The rows are grouped in 4 different ways at once. Each group adds its own fixed numbers to the row, and there is some noise. The rows also spread widely along 14 directions, which tell nothing about the answers.
Known rows, each followed by its group in each grouping:
[ -4   5  -6  -4   5  -8  -4  11   5  10  -2   5  -8   1   1   1   0  -9
  -4  -5  -1 -12   5  -3   7 -11   1   8   3  24  -7   7  -4  13   0 -14
   1] => z_432 J rasek Q
[  7 -15   9   2  24   4  -1 -13 -10 -21  13   6  12  -3  22   1  -9  -2
   6 -11 -27  -2 -10   0 -13   8 -29  -3   3   5  -9  -4  16   8 -10  24
  10] => z_897 X rasek N
[  6  12  12  -8  -8   0  13 -24 -13  -3   5  -5   4  24  41  37   6  43
  -7  -2 -36  15 -19 -14 -14  16  -6 -35   1 -56  -4  25  -7 -31   9  27
 -13] => z_432 X sedob M
[  4  -6  11  -2  -5  -6   7   6  10   2  12 -12   7   7   9   2   6   9
  10 -14  -9 -21  -1  -8 -14   6   8   8   1 -14  -2  -8   3  11   0   9
 -22] => z_946 Y siv A
[  0  21  -3  -3 -30 -16   3  17  10 -11   0  -7  -8   2   1 -12  17 -24
  12  -7  -2 -17  -8   2   5 -14  25  21  13  17  15  -2 -10  18 -11 -10
 -19] => z_897 Y siv Q
[-15  21 -10 -23  -2  -2   3  35   7  27   5  -4 -10   4   1  -9 -14   4
  -1 -11  14 -28  11 -11  -7  -4   9  15   8   2 -29   8  20  30   0  -9
   1] => z_946 J lezi A
[  1 -21  17   1 -13   2  -4  -6  21  11   2  -8   6  -4  13   4   0  21
   6  -9   4 -16   2  -3   0   0   3   2   1  -4  -4 -10   1  27  14   7
 -16] => z_946 X luda N
[  1 -10 -11  20   2  30  -8  -3  -3 -38  10  21 -14 -22 -27  -6  -1 -23
  -7  -5 -15   0 -32  11   6  12 -21  -4 -16  13   4 -21 -19 -18  -9  10
   2] => z_897 X luda M
[  1  -1 -36 -12  42  29  14   3  19 -47 -12   0   0   1  31   9  -8 -16
 -18 -29 -10  -5  -7   4   1  30 -23 -18  -6  -5   0  18 -15 -10  26   7
  15] => z_946 X kodu M
[  5  -4   3 -17  -6   5  -4   9   5  15  -1   9 -22   9   2  17 -16   4
  -7   9  21 -25   4  -6  20  -6   6 -12   3  14  10  -4  -2  17  35  -6
  -8] => z_897 X lezi M
[ -1 -16   1   6  -3   6  -4  -3  18   5   5  -6   9  -8  10   1   1   9
   0 -15  -9 -11  -6   1  -2   8  -2   1  -3   7 -11  -6  -5  10  -7  11
  -3] => z_432 J sedob A
[  2   2   8 -15  24 -20  -1 -18  -3   9  12  -2  12  15  37  14 -18  15
   4  11 -14   8  21 -16  -4 -15 -17 -12  -2 -22 -13  29  17  16   9 -20
   6] => z_946 J kodu M
[-15  16 -27 -25   7 -14  23   1  10 -12  -4  11 -15  13  -8 -10 -18   8
   7   0  35  -5   9 -13   6   0  -8 -11   8  -8   6  10   4  19  31  -7
  13] => z_946 Y lezi A
[  3 -17  20   0  -4 -10   5   1   2  12   9 -19   8   9  16  24  16  27
   5 -11 -11 -22  -1  -8 -15   8  22   1  -2 -14  10 -17   7   2   1  12
 -32] => z_432 Y sedob M
[ -3  -4  -9  -5  -4  15 -12   7   1 -18   1   9  -9 -17   6  11  -3 -20
 -13   0   9 -17 -39  22  11  10  22  -9  -2  37  10 -22  -4   2 -14   0
   5] => z_897 J siv A
[ -3 -22   3  24   7  -4  -4  -5   9 -16   3   4  -9 -15 -22  14  21  -8
   1   2  -9  -4  -5   7   4 -11  11   5 -26   9  23 -14 -15   1  -1 -29
 -26] => z_432 X sedob Q
[ -6 -12  -7  -4  -5  -3   1 -17   6  -3  -4   4   2  -8  -6  -7  -9  14
   7  -8  20   1 -10  -1   5   5 -10 -16   4   8  -1 -11   0   7   6  11
   8] => z_432 X sedob Q
[-12 -15   0   6  -9 -47   8 -24  -1  12   7  13   1   5 -30 -11  11  29
  19   3   3   2  13 -14  -1 -15  -1   8  17  28   4 -10  10  16   6   7
  -1] => z_897 J sedob A
[ -2   7  -8  -8  -4  -2  13   6   1 -21   6  -5  -3   7   3  -9   4   4
   5 -17  -8 -10 -14  -7  -9  10  -4   4  12   5   1 -12   3  -4  -2  25
  -1] => z_946 J sedob M
[ 12   1  10   2 -13  16 -13   2   1  -3  15   3   0  -5  15  -3 -13 -11
  -3   0 -16  -9 -20   2   3   3  -8   0  -1   9 -13  -5  -5  -3 -16   7
   1] => z_946 J kodu M
[-11  -7 -12  -1   6   1 -11 -19  -5 -12 -10  -4  -1 -10   7   8   5  -3
   7   4  -5   5   2   6   0  -2  -4  -7   3   3   0   9  -3   6   3 -10
 -10] => z_432 X siv M
[-16 -20 -12   7  35  -2 -12 -22 -10 -14   0   1  15 -23  -5  12  -2   2
   1  -3  -1  10  -4  10  -9  11  -9 -12 -14   6 -10  -6  10  -7 -12 -18
   4] => z_946 X kodu M
[-16  28 -18  -5 -26  -5  11  14   0   7   9  -7   8 -15 -18 -13   3   3
   5 -17  17   0 -29  -1  -8  11  17  -3  -6 -10 -19 -14   0 -16 -39  -5
   4] => z_432 J lezi Q
[ -9  11 -24 -14   0   3  11   0  18 -24 -13  -2  13  -6  29  12  -2  -3
 -10 -20  17  -1 -27  12   7  22  17 -19  -1   3  11   4  -8   0  -6   2
  18] => z_432 Y sedob N
[  4  10  -3  -9   0 -18  14   3  -6   5   8  -3  -2  14  -1  -2   1   0
   7  -5  -7  -8   1 -17  -1  -5  -5  -2   3  -3  -1   3  -5 -13   2  -4
 -10] => z_432 J siv Q
[-20   6 -28 -13   4 -14  13 -10 -12  -8 -13  -5 -16   2 -21 -14   5  -3
  26   2  15  -5  17 -11  -3  -2 -13   0  19  -1   3   4   1   8  24  -5
 -22] => z_432 X siv A
[-15   4 -21   8 -19 -32  19 -20  18 -10   8  23  -8  -5 -57 -35  -5   8
  22   4  36  12   9 -14  11 -17 -13   4  -3   4   9  -6  -8  17  10 -16
  12] => z_946 Y lezi A
[ -9   7 -14   2  -5  -3  -9 -19 -12 -11   1   4  10 -14   0  -2   1  -5
   2   0 -10  16 -20   7  -2   6  -7 -10   0  11 -12   3  -6 -19 -28  -1
  10] => z_432 J siv M
[  4 -35   9  13  -3   4 -13 -22  28  -8  -2  -2   0 -14   6   4   3   4
   7   4   3  -9   0   8  16  -8  -2  -4  -6  19  13 -21 -15  25  18  -5
 -16] => z_897 J luda Q
[  6 -12  13   2  -5 -34   2 -23  22 -19  10   1   8   7  27   5  11  13
   7   1 -10   8   2  -1   5 -31  14   9  -3  11  22   6   9  37 -10  -9
  12] => z_432 J siv M
[ -1 -10  -3   1   2 -25  -7 -12   8   9  -2   7  12  -7  -9  17   6  -6
  -8  -1  20  -9 -11  11  17   2  28  -8  -6  49  10 -12 -11  -9  -6 -27
   4] => z_946 J siv A
[  3   4   1  -1  -9 -15   4 -22  -5 -19   6  23  -7  13  -7   3  -7  13
  -2   5  -6  12 -13  -5   6  -1 -16 -12   7   9   6   6  -7 -11   4  13
  16] => z_946 Y lezi M
[-18  11 -10  -4  -5 -10 -10   1 -19  -6  -2  14 -23  -7 -20 -10  -8 -14
  14  21   6   1   2   1   3 -21  -8   5  12  14   3   5   8  22   3 -15
  -8] => z_897 Y sedob Q
[-15 -14  -9  -7  14 -16   9  -6   6   9   6  -4   7  -3 -14  -4  -8  26
  10  -6  24  -6  10 -14  -7  -1  -2  -7  -4  -5  -4 -16  15  12  13  -3
  -1] => z_946 J sedob M
[-19  -9   4  -5   7   6  -4   8   9 -19   4  11 -24   0  16  23   0  30
 -16  10  -5   0 -18   6 -10 -16  17  -4 -16 -24   8   4  19  36   8  -7
   0] => z_946 J sedob Q
[ -5   7 -10 -16   3  -2   3  14   0  -2 -10   0 -12   7   1  11   1  -5
  -8 -10  11 -23  -4   0   8   9  14  -2   9  22   6  -6  -3  -3  18  -2
  -7] => z_946 X luda M

New rows. What belongs after each?
[-12  11  -6  -4  -4 -11   4  13 -11  -1   8   9 -11   2 -13  -8   3  13
   0 -11  -9  -5 -10  -6 -15  -1   1  11   8  -2 -17   4  16   7 -12   6
   2] => z_946 X kodu Q
[  2  -6 -18   1  -1 -16   7 -12  22  -9  -7  -2  15  -1   1 -29  -2 -15
  18 -18   3  -4  14  -8  13  -2 -23  11  20  40  -2   3 -12  16   4   8
  11] => z_432 J sedob N
[ -5  20  -8 -14 -34   9  10  10   6  11  -5 -11  -2   4   7  -4   1  15
   2 -22  11 -15 -23  -5  -1  24  10 -10  14 -16 -13  -7 -13 -12  -3  27
 -10] => z_432 Y luda Q
[  0   2 -11 -15  -1   5  11  10  -2  -5   3 -10  -1   4   7   2  -1   3
  -1 -17   7 -21 -18  -6  -3  18   8  -8   6   6   2 -18  -1 -12  -1  20
  -5] => z_432 J siv M
[ -5   3  -9  -4  -5  -9   7   4   4   4   1   3  -1   8  -4  -3   9  14
  -4 -19 -12 -13  -2  -9  -3   9   0   6  15  16 -10  -4  -4  -3   4  21
   0] => z_897 J luda M
[  2  -7  -6 -10   5   8   9 -13 -10 -40   3   0  -7  -2  11   2  -2   0
   7  -7   0  -4 -32   6  -5  14  -8 -20   5  -2  18 -23   4  -8   5  24
  -3] => z_897 X siv Q
[  5  -5   1  -8   1  13  -3   3  12  -6  -1 -17   1  -6  17  11  -2 -13
   2  -2  11 -19 -14   5   4   6  13 -13 -10  -2  10 -17 -11  -2   8 -16
 -24] => z_946 J siv Q
[ -6 -21  -2   1  17   2  -9 -10  -5   5   6  -4   6 -10  -1  -6  -7   7
  10  -4  -9  -8   6  -5 -11   2 -22  -3   5   4 -17  -9   6  10   4   7
 -10] => z_897 J siv Q
[  2  25  12   4 -13 -24   3   8 -18 -15  19  26 -30  18 -19   6   2 -15
   3  30 -18   3  -4 -11   8 -37   4  13  -9  -4  24  15  -1   5  -1 -30
 -11] => z_946 Y sedob M
[ -8  -9 -22   5   1  -9  13 -22   4 -26  -2  14  -6  -2 -20  -2   9   9
   1  -5   4   6 -18   0   3  17  -7 -12   3  15   9 -11 -16 -19  11  10
   1] => z_946 J kodu A
[  7  10   6 -22  17 -23   2   0   0  10   4  -4  12  15  36  20 -10   2
  -3  -5  -1  -9  11  -7   4  -6  10  -8   0   2  -2  21  14  10   5 -22
   8] => z_946 X kodu M
[-18  -9   0   2  38 -14   7  13 -15   6  12 -19  12  -5  -8   9  16  16
   9 -23 -23 -14  13  -9 -40   9   0  15 -10 -20 -23  -8  28   1 -15  -9
 -28] => z_946 X lezi Q
[-10  -2  -6 -13   1   7   2   0 -25 -23  -1 -15 -23  -5   6   7   9  -7
  21  14   0 -16 -18   4 -10   7   7  -6  16   0  18 -29   9  -3   9   7
 -41] => z_897 J kodu Q
[-15 -14  -5   1  23  -7   1 -11 -12 -17  10  -4  10  -7   0   3   3  18
  10  -8  -9   1  -3  -1 -24  12  -8   0  -3 -11  -8 -10  21   4 -12   9
  -4] => z_946 Y kodu M
[ -3  12  -2   2   5 -20   8 -14  12 -10   2  -3  29   3  31  14  12  10
 -10 -19 -26  12 -12   1  -7   9   6  -5  -5  -4 -12  20  -6 -11 -21  -5
  12] => z_946 J luda N
[ -6   7 -19  -9  19 -10  -4  -3   2   3 -17  -8  10   3  23   9   8 -17
  -4 -18 -19 -13   8   5   6  15  -1   3  18  41 -15  19 -12  -8  -1  -6
   0] => z_432 J luda A
[  4  12   7 -13 -16 -10   3  -4 -14  27   6  -6   7  21  21  -5  -8  20
   9 -12 -26 -11   1 -19 -11  11 -20  -2  32   3 -31  16   4  -8  -3  39
  -4] => z_432 J sedob A
[  4 -16  -7  -2   9  -5   8 -14  25  -9  -2  -5  22  -7  16   3  -2   3
   1 -24  13  -8  -7   4   7  15   3 -13  -6  15   5  -8  -4   6  -1   2
  12] => z_432 X sedob A
[  1  -3   1   8  24   5  -2  13   9 -11  23  28 -11   5   3  11 -13   4
 -24   4 -30   2  -1  -9  -1 -20 -14   3 -27 -13  -6  22   6  20   1 -13
  21] => z_897 J sedob M
[-17   4   1  -5  -7 -30   4   6 -33  -5   4   9 -33  21 -16  22  30  25
  -1  14 -25  -7  -9  -8 -16 -15  24  14  16  12  16  -1  14  -4  -2   8
 -26] => z_432 J siv M
[ 19   1  -6  -9   6   8  11   0   5 -41  26  19  -7   2   0 -40 -42 -28
  14  -2  10  -4 -13 -13  15 -13 -46  -2  -3  16  10 -17   9  19  -1  19
  40] => z_432 J sedob M
[ -8   2 -26 -21  -1  26  -3   8  34 -22  -8 -26  -4 -22  28 -45 -26 -33
  34  -7  30 -19  16   2   9  -9 -21   8  17   1  -6  -6   6  63  17  -5
  -3] => z_897 J kodu Q
[ -7   0  -4   2  -5 -18   2   0  18 -25  10  20  -4 -13  -1   1   2   1
  -6  -3  13   6 -23  11  10 -19  25   2 -17  10  19  -5  11  33 -18 -21
  24] => z_897 X kodu Q
[-19  21 -17 -14   3  -4 -13  -4 -23  -5 -14  -5   0 -18   6  21   6 -20
   0   7  10   0 -22  22   4   9  23 -17   6  23  -2   0   1 -15 -19 -28
  -9] => z_897 X lezi Q
[ -8  25 -21  -7  -4 -16   6   6 -23  -1   1   4 -10   0 -20  -7   4 -23
   9   2   1  -4 -10  -4   4   1   0  -1  10  23  -2  -1  -7 -26 -13 -16
  -7] => z_432 J kodu Q
[ -6  22   9 -16 -34 -26 -11 -13  -4  50  -2  -1   8   7  15  12 -10  23
  -1  14  13   7  -2  -9  12 -15  18 -20   7  -6 -20  24  -4   0  -7 -22
   0] => z_432 J siv Q
[-21   2 -28  -1  12   6 -11   5   4 -21  -7 -10  -1 -22  -2 -20   6 -24
  13 -10  -8  -7   7  10  -9  -1  -9  21  14  30 -14  -2   7  24 -15  -5
  -2] => z_897 J lezi M
[ -5  25   9 -10 -40  -6  -7   5   0  -8   2 -20  -7  -3  16 -17   7 -12
  26   3  -6 -11  -3   3  -5 -17  14  23  23   3  -4  -1  12  31 -20  -1
 -22] => z_946 X lezi M
[ -6   3  -2 -12   1  13   3  13 -13 -15   5  -5 -22   8  10   3  -3   5
   8   0 -13 -18  -4  -5 -14   5  -9   6  13 -11  -1  -3  11  12   5  22
 -19] => z_432 Y lezi M
[-28  21 -30 -13   1 -10  18  -2  -2 -28  -8  -2  -8   2   9   2  17  17
   1 -13  -7   6 -17   2 -14  11  10  -2  10 -13  -2  10   7   1  -8  10
   3] => z_432 J luda A
[  6  -5 -13   3   8  -7  14  -4  14  -9   1   9  -5   7 -13   0   2  -3
  -5 -11   2  -8  -3  -9  15   6 -10  -9  -7  15  11  -7 -24 -18  19  -4
  -1] => z_432 J luda Q
[ -4   8  -7  15   0  -1  -7 -28 -13 -19   1 -15  21 -18   3   4  15 -20
  17   1 -24  16 -11   9 -10  16  -8  -7  -5 -11  -7   3 -20 -37 -27 -18
 -26] => z_946 Y kodu M
[-12   8  -3  -6 -10  15   3  -8  16 -22   4  -8  -9  -8  29   3  -3  16
   4   5  -5  12 -16   3  -5  -8   0 -12 -14 -49  -2   8   1  23  -3  -6
  -5] => z_432 J luda Q
[-20 -11 -10  -1 -13  -8 -16  -9  26  -3 -12  -3  -9 -14  10 -11   7  10
  10   3   5  -1  12   7   4 -25   8  15  14  15  -2   9   3  59   9  -9
  -5] => z_897 J siv Q
[ -1   4  -9  -2   8 -15   8   1  15  10  -1  -8  25  -4   7  -5   3  -6
   4 -29   1 -11   9  -6   2   8   0   6  -1  11 -14   6  -4   4  -9 -10
   4] => z_432 X luda N
[  3   1   3  -6 -26   0   3 -15  14 -14  -2 -19   4   5  27  -9   5   7
  21  -8  -7  -6   0  -5  -4  -1  -3   2  17 -16   6   2  -7  18   3  21
 -17] => z_432 Y siv M
[ 13  -1  14   8   0   8   6 -19  -4 -20  28  -5   3  -3  11 -20 -15 -11
  29   9 -27   3  -1 -14  -7  -8 -40  -2  -7 -33  -6  -7   0   5  -3   6
 -16] => z_897 J luda A
[  3   6   7 -15   1   0 -21 -25 -15  -3  -9 -15   3   4  35   1 -16 -18
  23  20 -13  -1  18   2   2  -6 -27  -6  26  11 -12  19  -1  11   8  -6
 -19] => z_946 Y lezi M
[ -2  17 -23  -6  -8  -4   7  -7  38  -2  -9  -8  31 -11  30   5  -1 -11
 -11 -21  17   7 -14   7  17  10  19 -17 -14   1  -3  19 -25  -4 -16 -26
  21] => z_432 J siv N
[ -1  28 -13   2 -25  -7  14   3   6  -8  10   8  -5   1 -19 -18  -4 -16
  11   1   7   3  -5 -13  11  -8  -5  -1  -3 -16   7   6 -19  -6   1 -12
  -5] => z_897 Y sedob M
[  6 -25  16  16 -38 -26  -3 -24  28   1   1  11  -4   8   3  10  26  36
  -4  -4 -12  -1  -9  -1  13 -11  22   8  10  29  17  -6 -16  17   1  20
  -3] => z_432 J kodu M
[ -5  -4  -3  -6 -13 -19   2 -13  10 -10  -3  -1  -1   3  11  -1   8  11
  11  -5   4  -6  -3   1   0  -5  11   4  14  12  11   0   3  25  -1   8
  -3] => z_432 Y siv A
[-10 -10 -15   6  22   0 -10 -18   5 -12  -1  13   6 -25 -10  -6 -11 -19
   6   1  14   5   1  12   9  -4 -15  -6 -10  23  -4  -2   3  19  -4 -22
  16] => z_897 X rasek A
[-10   8 -13   3  -8  -5   5  13   4 -23   7   4 -14   1 -15 -16  14  -6
   2 -11 -16  -7  -7  -5 -10  -7   0  23   6   8   0  -2  -1   8 -10   7
  -5] => z_946 J siv M
[  1  -7   7  -2 -18   1   2   2  27   5  14 -12  11 -14   0 -22 -11   3
  18 -17  24 -18   0  -3  -1  -1   3   9  -4  -2 -10 -21  10  35  -8   1
  -2] => z_946 X lezi A
[  2  22  -7 -13 -25 -28  14   5   7  -6   7  13  -6  15  -6 -16  -5  -1
   5  -6  17  -7  -6 -11  13  -8  10   6  15  17   9   3  -1   8  -1   2
  16] => z_946 Y kodu M
[ -9  -9  -4   9 -11  32 -16   0   3  -2   2  15 -10 -16  -4   4  -8  11
 -13  -6  -5  -4 -27  11  -4  18 -10  -7  -5  -2 -22  -3  -8   4 -12  25
   6] => z_432 Y rasek A
[-27  -2 -25   2  25 -27   4 -23   4 -15  -5 -12  14 -15  -1   6  20   4
  14   4   0  17  16   1 -11 -12  11  -1 -10 -12   5  11   5  12  -4 -40
 -12] => z_897 J siv M
[ -1  -1   5  -2 -11 -26  -3 -15   4  23   8 -13  20   3   5 -20  -4  11
  27  -6  -5  -1  28 -19  -7 -15 -14  13  14  -7 -19  12   6  24  -8   0
  -7] => z_432 Y siv M
[-10   3  -1  14 -19   1  -6  -9 -16 -33   6   1 -18  -2   0 -10  24   6
  12   0 -49   9 -22   4 -23  -9 -10  19  14  -5  -5   3   1   3 -26  26
 -20] => z_432 J siv Q
[  7 -15  -6  -1  -8   2  11  11  50  -3   5 -13  15 -13  12 -17  -2  -7
   7 -33  28 -27   2   1  13   3  18  12 -10  13   7 -18  -3  40  -3  -5
   7] => z_432 X kodu A
[  3   9  -1   3   7  -2  11  19 -11  -2  25  25 -14   0 -37   5 -10 -15
 -13   1   8 -15 -26  -7   8   4   4  -6 -27  10   5 -23  -6 -29  -8 -19
   4] => z_946 J luda A
[ -5  -7   2   2   9   0  -4   1   5  -3  12   8  -1  -8   7   3 -11  -2
   1  10  -6  -1  -2  -3   1 -15  -7   0 -11  -4  -1   4   8  25   1 -15
   1] => z_897 J sedob N
[-17  11 -28  -6   5  -8  15   4   3  20  -1 -24  15 -12 -19 -16   5   1
  19 -18  17  -6  13 -17 -12  11  -5  -4  -5 -25 -21  -4  -9 -15  -2 -20
 -24] => z_432 J siv Q
[ -1 -16 -11  18  -2  -2  10 -18   9 -31   3  15  -2  -9 -23   2  14   0
  -1  -7  -2   7 -22   2   6   5  -5  -8 -15   5  22 -12 -21 -14   0   1
  -3] => z_432 X siv N
[ -4   8   5   1   9  -1  -6  -1 -25   0  18  18  -7  -4  -5  10 -14  -9
  -2  21 -13   5 -15  -3   1 -12 -14  -8 -19  -7  -6   3   6  -9 -16 -22
   1] => z_432 J luda N
[  0  -7  -8   3   8  -7  -1  -8  16   6   7  13  13  -9   0  10 -11   8
 -14 -10  12   6  -5  -1  13   2   3 -16 -22   1  -5   7  -6  -1  -6 -19
  23] => z_432 X kodu M
[  4  -4 -22   3  10  -1   9 -16  22  -8  -3  10   6  -7 -11   2  -9 -13
  -6  -4  18   3  -5  -1  23   9 -12 -25 -15  15   7  -1 -32 -19  18 -23
   9] => z_897 J lezi Q
[ -3  -1 -19 -12   6  32 -11   1  14 -43 -15   8 -15  -6  31   6 -11 -20
 -14  -3  -4  -7 -27  21  10  13 -11  -9  12  31   3   5  -9  14  10  15
  14] => z_946 J lezi N
[  0   4  -1 -16   3  16 -11   1 -17  -5   5  -5  -5  -9  18   1 -23 -14
   6   6   4 -10 -20   6   0   6 -13 -15   5  11 -11 -12   9  -2 -12   4
   1] => z_432 J lezi Q
[ -4 -15 -11 -10   3  39  -1  -4  30  -6 -11  -6 -11  -3  34  16 -14  15
 -11  -1   5 -11  -5  -1   9  13 -13 -23  -7 -29  -4   9 -18  18  40   8
 -11] => z_432 J luda N
[ -4  10 -22   5 -18   2   3 -22   9 -44  -3   8  -1 -15  -5 -27  -2 -17
  13  -3   4  18 -29  10   8   5 -16  -8   7  14   3  -6 -17  -8 -15   6
  14] => z_946 J kodu Q
